The groups are shells around one centre, one inside the other: the same stretched ball of 7 dimensions in 10 sizes.
In the rows, 128 means zero.
Some rows, each with its group after it:
[135 134 139 118 106 158 162 147 129 137  89  85 158 177 142 147 113 145
 140 169]
Q_723
[124 116 156  84 108 127 108 101 136 109 150 108 120  77 131 118  88 154
 185 116]
Q_462
[135 154 103 145 107 144 150 164 112 174 133 136 135 127 106 154 142 112
 103 142]
Q_653
[151 162  69  72 109 134 123 167  62  80 133  57  88 139 150 114 120 153
 111  97]
Q_97
[101 143  86 187 156 124 162 165 111 178 149 185 136 132 147 151 153 101
 106 119]
Q_723
[103 129 131 197 151 149 199 146 150 187  95 169 178 192 162 168 149 113
 118 176]
Q_462
[ 99 127 134 151 160 140 170 121 135 126 122 134 152 164 191 140 119 141
 157 136]
Q_808
[134 130 109 108 119 168 119 147 124  94 101  74 142 213 153 120 129 139
 107 145]
Q_770
[ 80  80 117 180 159 103 107 139 155 168 145 213 143 115 137 121 137 101
 135 114]
Q_229
[112  84 136  86 124 145  45 104 157  69 144 104 127 147 138  83 104 139
 148 107]
Q_653
[106 136 155 121 151 175 124  80 154  86 156 105 151 166 180 124 110 144
 162 128]
Q_97
[118 138  99 127 132 143 144 176  98 124 114  92 146 178 162 134 116 138
 132 131]
Q_533
[115 102 146  82 127 160  80 107 146  62 128  69 143 176 165  97  92 156
 166 123]
Q_770
[109 103 147 120 124  99 123 108 141 145 152 165 116  52 128 125 104 137
 177 112]
Q_808
[153 107 115  59  91 149  88 134 127  66  87  51 113 183 134  96 116 156
 115 138]
Q_462
[142 114 136 108 104 125 155 113 144 128  87 124 116 133 134 131 133 145
 125 156]
Q_653
[122 133 140  89 112 125  96 104 123 113 184 121 109  49 121 118  93 143
 178  94]
Q_653
[105 165 144 155 139 164 165 135 123 161 166 126 171 127 150 164 106 127
 170 137]
Q_770
[121  92 146  86 110 125  98 122 141 102 116  99 130 124 137 107  93 154
 169 128]
Q_624
[147  98 159  30  88 155  70  89 148  38 108  34 116 152 141  86  83 177
 166 132]
Q_97
[114 116 142 156 147 131 185  99 158 141  97 161 139 159 174 144 144 136
 130 158]
Q_808
[126 142 164 110 112 174 138 111 144 122 133  85 162 150 141 143  97 146
 169 154]
Q_462
[129 127  95 101 133 140 113 131 114  80 124  98 109 169 165 106 132 142
 111 112]
Q_533
[121 111 101 150 143 113 155 120 140 134 105 174 108 146 156 126 163 123
  93 132]
Q_723
[107 126 139 128 140 102 130  83 137 137 188 185  98  29 138 127 118 131
 168  91]
Q_97
[141 145 137  86 106 168 146 137 115  97 103  46 146 179 157 134  99 161
 152 152]
Q_533
[124  96 172  71 113 166  73  71 173  59 131  77 139 156 147  95  92 157
 170 134]
Q_97
[102  99 156 125 138 133 100  84 167 116 157 155 133 104 142 114 112 132
 165 117]
Q_533
[124 115 177  82 104 171 121 122 145  97 103  45 174 175 152 127  70 167
 196 161]
Q_97
[137 157 102 126 131 136 148  95 123 118 157 153  88 105 143 132 158 125
  96 112]
Q_229
[ 77  88 156 169 161  99 149 113 159 168 141 199 151  87 161 137 108 128
 189 124]
Q_722
[162 135  75  79 108 111 138 124  99  82 101 107  58 130 146 107 156 149
  77 113]
Q_722
[101 111 143 136 138 104 135 108 140 148 158 173 122  62 142 131 110 134
 174 110]
Q_723
[128 121 121 118 110 166 104 151 137 122 112  94 155 189 125 125 123 126
 117 149]
Q_653
[140 190 115 151 117 164 226 169  93 173 104  97 158 171 153 185 132 136
 122 170]
Q_722
[100  81 123 172 147 120 133 131 168 156  97 188 147 168 146 126 152 111
 110 149]
Q_808
[ 96 121 110 161 157 102 148 129 123 154 157 189 118  87 156 134 133 120
 143 103]
Q_533
[127 172 129 110 112 163 158 169  88 138 143  62 160 138 146 157  86 149
 173 136]
Q_808
[152 139  80 112 107 118 163 159  97 129  88 115  95 148 138 132 153 137
  83 136]
Q_229
[104  86 128 163 136 144 128 153 162 153  84 148 172 206 144 130 137 116
 117 165]
Q_97
[135 105  84  75 108  84  86 150  94  97 135 119  70  74 126  92 116 145
 129  82]
Q_808
[116 114  81 131 146  93 115 121 118 118 151 182  77  91 146 107 154 121
 101  87]
Q_770
[100 113 121 158 149 101 111  87 153 153 190 227  97  44 124 122 148 105
 130  90]
Q_722
[155 114 123  81  98 130 130 103 139  92  88 102  95 145 135 112 138 151
 106 144]
Q_229
[120 146 153 163 121 173 176 131 152 176 116 132 180 170 133 169 129 120
 135 178]
Q_722
[125 151 110  99 118 129 123 147  90 120 165 100 115  87 137 129  99 143
 159  99]
Q_533
[114 111 117 152 131 142 130 143 146 147 111 148 148 171 136 132 142 116
 110 147]
Q_624
[130 152 127 149 131 159 183 118 137 143 112 131 142 171 155 155 147 129
 111 159]
Q_723
[111 163 151 138 132 178 174 149 116 144 135  79 187 170 166 165  90 145
 181 155]
Q_462
[ 91 134 116 179 162 121 146 124 133 169 177 201 133  92 147 144 139 106
 138 107]
Q_723
[129 112  93 111 125 123 126 154 113 105  96 108 115 170 155 113 133 140
 109 127]
Q_624
[110 118 109 147 127 114 109 140 130 162 161 180 119  83 110 128 135 108
 125 109]
Q_723
[ 88 111 124 206 160 131 164 143 157 192 122 204 168 159 149 154 151  99
 120 151]
Q_770
[128 146 126 144 128 137 191 129 125 152 110 136 135 141 155 156 137 136
 128 152]
Q_624
[100 106  99 136 136 108  87 157 118 142 164 162 121  93 124 113 120 114
 137  92]
Q_770
[ 95  75 156 150 147 110 119  82 184 139 131 196 132 105 145 117 129 125
 154 130]
Q_462
[127 136  98 107 111 130  79 138 111 125 180 134 102  80 102 114 125 117
 121  91]
Q_722
[ 94 124 137 144 142 146 123 148 129 143 153 125 168 138 151 137  97 129
 174 125]
Q_624
[158 135 101  30  88 150  78 147  87  43 119  14  98 155 140  91  93 170
 134 107]
Q_229
[104 132 120 135 141  92 126 106 119 150 198 193  93  14 130 129 120 124
 162  79]
Q_722
[106 111 144 162 139 161 133 115 171 146 118 153 167 181 143 138 138 115
 124 159]
Q_229
[105  85  88 145 132  68  99 155 122 163 146 206  94  58 112 111 138 109
 121  90]
Q_653
[140 178  90 150 123 153 183 149 103 156 130 132 123 150 138 160 160 117
  85 141]
Q_229
[119 109 164  98 126 158 135 104 151  88 100  76 156 181 175 121  94 164
 174 152]
Q_770
[ 98 135 117 175 137 131 150 175 118 193 147 163 164 120 128 157 121 109
 145 133]
Q_624
[127 142 102 101 130 136 106 117 111  93 165 116  98 111 146 112 126 136
 125  94]
Q_624
[134 131  94  98 113 158  94 162 109  95 121  74 131 186 137 112 123 133
 109 124]
Q_462
[127  75 157  79 117 126 106  84 167  71  88 101 118 152 161  95 107 164
 157 140]
Q_653
[128 189  96 148 129 143 200 176  75 168 142 114 139 127 151 172 126 131
 132 132]
Q_808
[133 111  89  85 121 108 104 140 104  84 118 106  87 128 151  97 125 148
 118 100]
Q_533

New rows, each followed by its group:
[115 177 112 159 139 114 197 140  92 184 175 170 119  53 144 170 126 125
 152 111]
Q_722
[110 170 132 149 129 142 168 151 102 176 175 133 153  84 135 167 102 127
 173 123]
Q_808
[143 129  59 101 119 102 112 148  92 102 129 134  65 114 134 104 156 129
  76  92]
Q_462
[146 134 142  82 107 164 136 100 138  81 103  67 127 173 155 122 117 159
 134 150]
Q_723
[ 90 111 150 203 155 132 189 128 167 200 111 201 176 149 153 166 140 110
 143 167]
Q_462
[102  96 129 133 121 128  89 157 138 151 140 140 153 121 115 121 105 119
 155 124]
Q_808
[130 168  85 134 119 147 134 169  90 149 160 120 125 124 120 144 135 115
 107 114]
Q_808
[155 114  85  66  89 103  77 131 108  94 134 117  61  81 100  92 136 137
  97  94]
Q_808
[160 137  76  89  82 131 113 183  90 124 102  85 102 145 102 121 137 132
  83 130]
Q_722
[118 135 154 133 117 119 152 103 140 167 162 166 126  48 119 150 112 131
 171 127]
Q_722
[ 92  81 125 153 157  99 114 104 160 134 138 201 117 106 153 111 138 120
 137 109]
Q_723
[139 145  74 113 133 128 116 109 113  91 152 144  71 123 144 109 167 123
  72  94]
Q_722
[104 119  92 172 147  98 131 132 130 172 163 219 105  77 124 132 159  98
 103 102]
Q_770
[104 156 135 184 150 156 209 152 126 183 118 142 181 171 169 178 127 124
 146 165]
Q_533
[113  90 140  91 137 142  79  88 158  62 131 106 123 158 165  89 110 149
 150 115]
Q_723
[ 76  95 129 209 163 110 162 155 153 205 125 217 172 132 148 153 135 102
 146 144]
Q_808
[113  92  96 137 126  87 107 150 127 153 130 182 103  88 117 114 138 116
 118 108]
Q_533
[110  72 149 106 127 131  71  87 178  93 127 141 127 136 137  93 118 135
 145 124]
Q_462
[ 75  87 150 171 150 140 103 143 164 163 144 165 187 148 140 131 104 112
 172 135]
Q_722
[144  97 104  58  99  93  78 115 117  78 130 113  63  74 121  84 118 152
 129  91]
Q_770
[123 154 113 116 133 155 155 156  97 111 124  76 146 172 172 139 108 148
 146 131]
Q_723
[108 162 154 151 128 173 180 162 117 170 134  93 196 160 152 174  89 137
 184 162]
Q_808
[129 158  68 124 125 134 127 182  77 130 149 111 113 136 136 130 134 122
 102 103]
Q_462
[128 105 118  74 113  95 100 120 112  93 139 115  85  70 140  99 101 157
 161  93]
Q_808
[123 121 158  75 119 136 125  95 131  82 135  79 124 111 165 116  82 171
 193 120]
Q_653
[ 99  81 119 147 155  90 124 104 153 129 129 197 106 103 158 110 140 126
 133 109]
Q_462
[124  77 130 101 112 107  87 110 156 112 114 147 106 108 121  98 125 135
 131 122]
Q_723
[ 96  87 138 158 159 103 141  86 170 137 127 203 120 112 163 121 142 125
 139 125]
Q_462
[109  94  87 173 133  83 146 180 123 192 101 202 122 115 121 135 154 105
 101 130]
Q_722
[111 107 146 160 131 114 140  88 171 170 145 210 122  77 118 138 146 112
 132 135]
Q_722
[135 145 159  93 120 172 150  81 145  85 124  77 137 160 167 132 109 160
 156 147]
Q_808
[134 145  70 133 123 123 129 157 100 138 141 147  97 123 125 128 158 114
  80 109]
Q_723
[116  86 154  99 135 120  99  52 176  80 137 152 100 104 155  96 124 147
 150 114]
Q_808
[100 112 147 184 149 150 167 115 174 169 109 178 171 176 153 152 146 113
 127 168]
Q_462
[ 86  91 121 160 153 106 126 153 136 155 130 171 149 127 154 126 116 123
 157 119]
Q_770
[132 135 145  90 128 175 130  89 143  66 119  68 136 189 177 118 113 159
 143 141]
Q_462
[106 158 141 183 126 147 200 175 117 219 133 147 187 124 130 188 111 118
 164 164]
Q_653
[106 133 145 134 136 176 130 136 138 122 132  93 178 187 160 138 102 136
 160 147]
Q_533
[120 116 154  89 124 178 115 124 141  74 102  44 169 213 175 116  86 163
 170 151]
Q_808
[ 91  75 105 160 150  81 102 135 146 156 142 215 112  87 132 110 141 108
 127 100]
Q_808
[123 156 106 137 142 159 163 139 113 119 124 108 139 182 171 142 137 134
 115 136]
Q_533
[153 127  74  73  96 125 100 171  87  90 105  72  93 152 127 103 127 145
  97 113]
Q_770
[138 118  87 100 123 111 137 146 104  98  95 110  93 150 159 111 138 147
 105 119]
Q_808
[136 122  77  95 111 123 107 180  89 105 109  88 109 156 137 109 124 139
 108 113]
Q_723
[159 162  75  77 102 132 115 133  85  89 149  93  69 107 126 114 141 139
  90  97]
Q_808
[106 114 114 168 133 116 132 146 139 181 141 191 136 105 116 140 142 104
 121 128]
Q_533
[127 130  87 157 118 108 155 172 110 183 118 172 118 113 113 146 154 109
  94 133]
Q_770
[ 95 142 115 181 162 112 161 111 131 172 183 215 119  69 148 149 146 107
 135 103]
Q_808
[132 117 114  64 111 139  63 118 118  63 152  78 102 122 136  89 102 149
 143  94]
Q_533
[121 138 164  92 121 179 114  97 144  87 148  69 156 155 157 125  88 154
 178 136]
Q_808
[115 144 171 137 137 161 197 101 147 134 111 107 168 161 181 160 105 155
 178 167]
Q_97
[144 150  65 100 109 128 101 161  85 113 152 113  86 113 116 115 142 123
  87  95]
Q_808
[107 159  95 166 154 137 178 167  96 157 141 140 144 149 168 155 133 122
 128 124]
Q_770
[103 123 101 159 150 139 120 142 131 139 146 159 138 153 147 128 143 110
 111 118]
Q_723
[150 159  96 114 108 148 177 165  94 130  91  82 126 176 148 147 136 143
 103 152]
Q_462
[118 138 145 166 148 144 215 103 151 153  96 154 148 166 179 162 146 137
 131 169]
Q_722
[107 131 110 140 128 121 112 153 114 159 172 156 129  83 118 133 117 115
 145 103]
Q_533
[112  85 139  88 137 140  69  81 163  56 133 110 117 156 164  83 113 148
 146 110]
Q_462
[ 92  88 128 191 151 114 137 124 172 183 123 221 147 130 132 136 154  98
 117 141]
Q_229
[102 135 129 151 140 110 151 127 123 168 170 178 126  59 137 146 116 124
 165 109]
Q_533
[ 78 122 158 207 162 134 180 124 162 206 149 207 182 117 151 170 125 107
 168 150]
Q_462
[117 121 103 169 141 117 148 117 147 162 132 203 112 119 131 137 171 103
  88 129]
Q_462
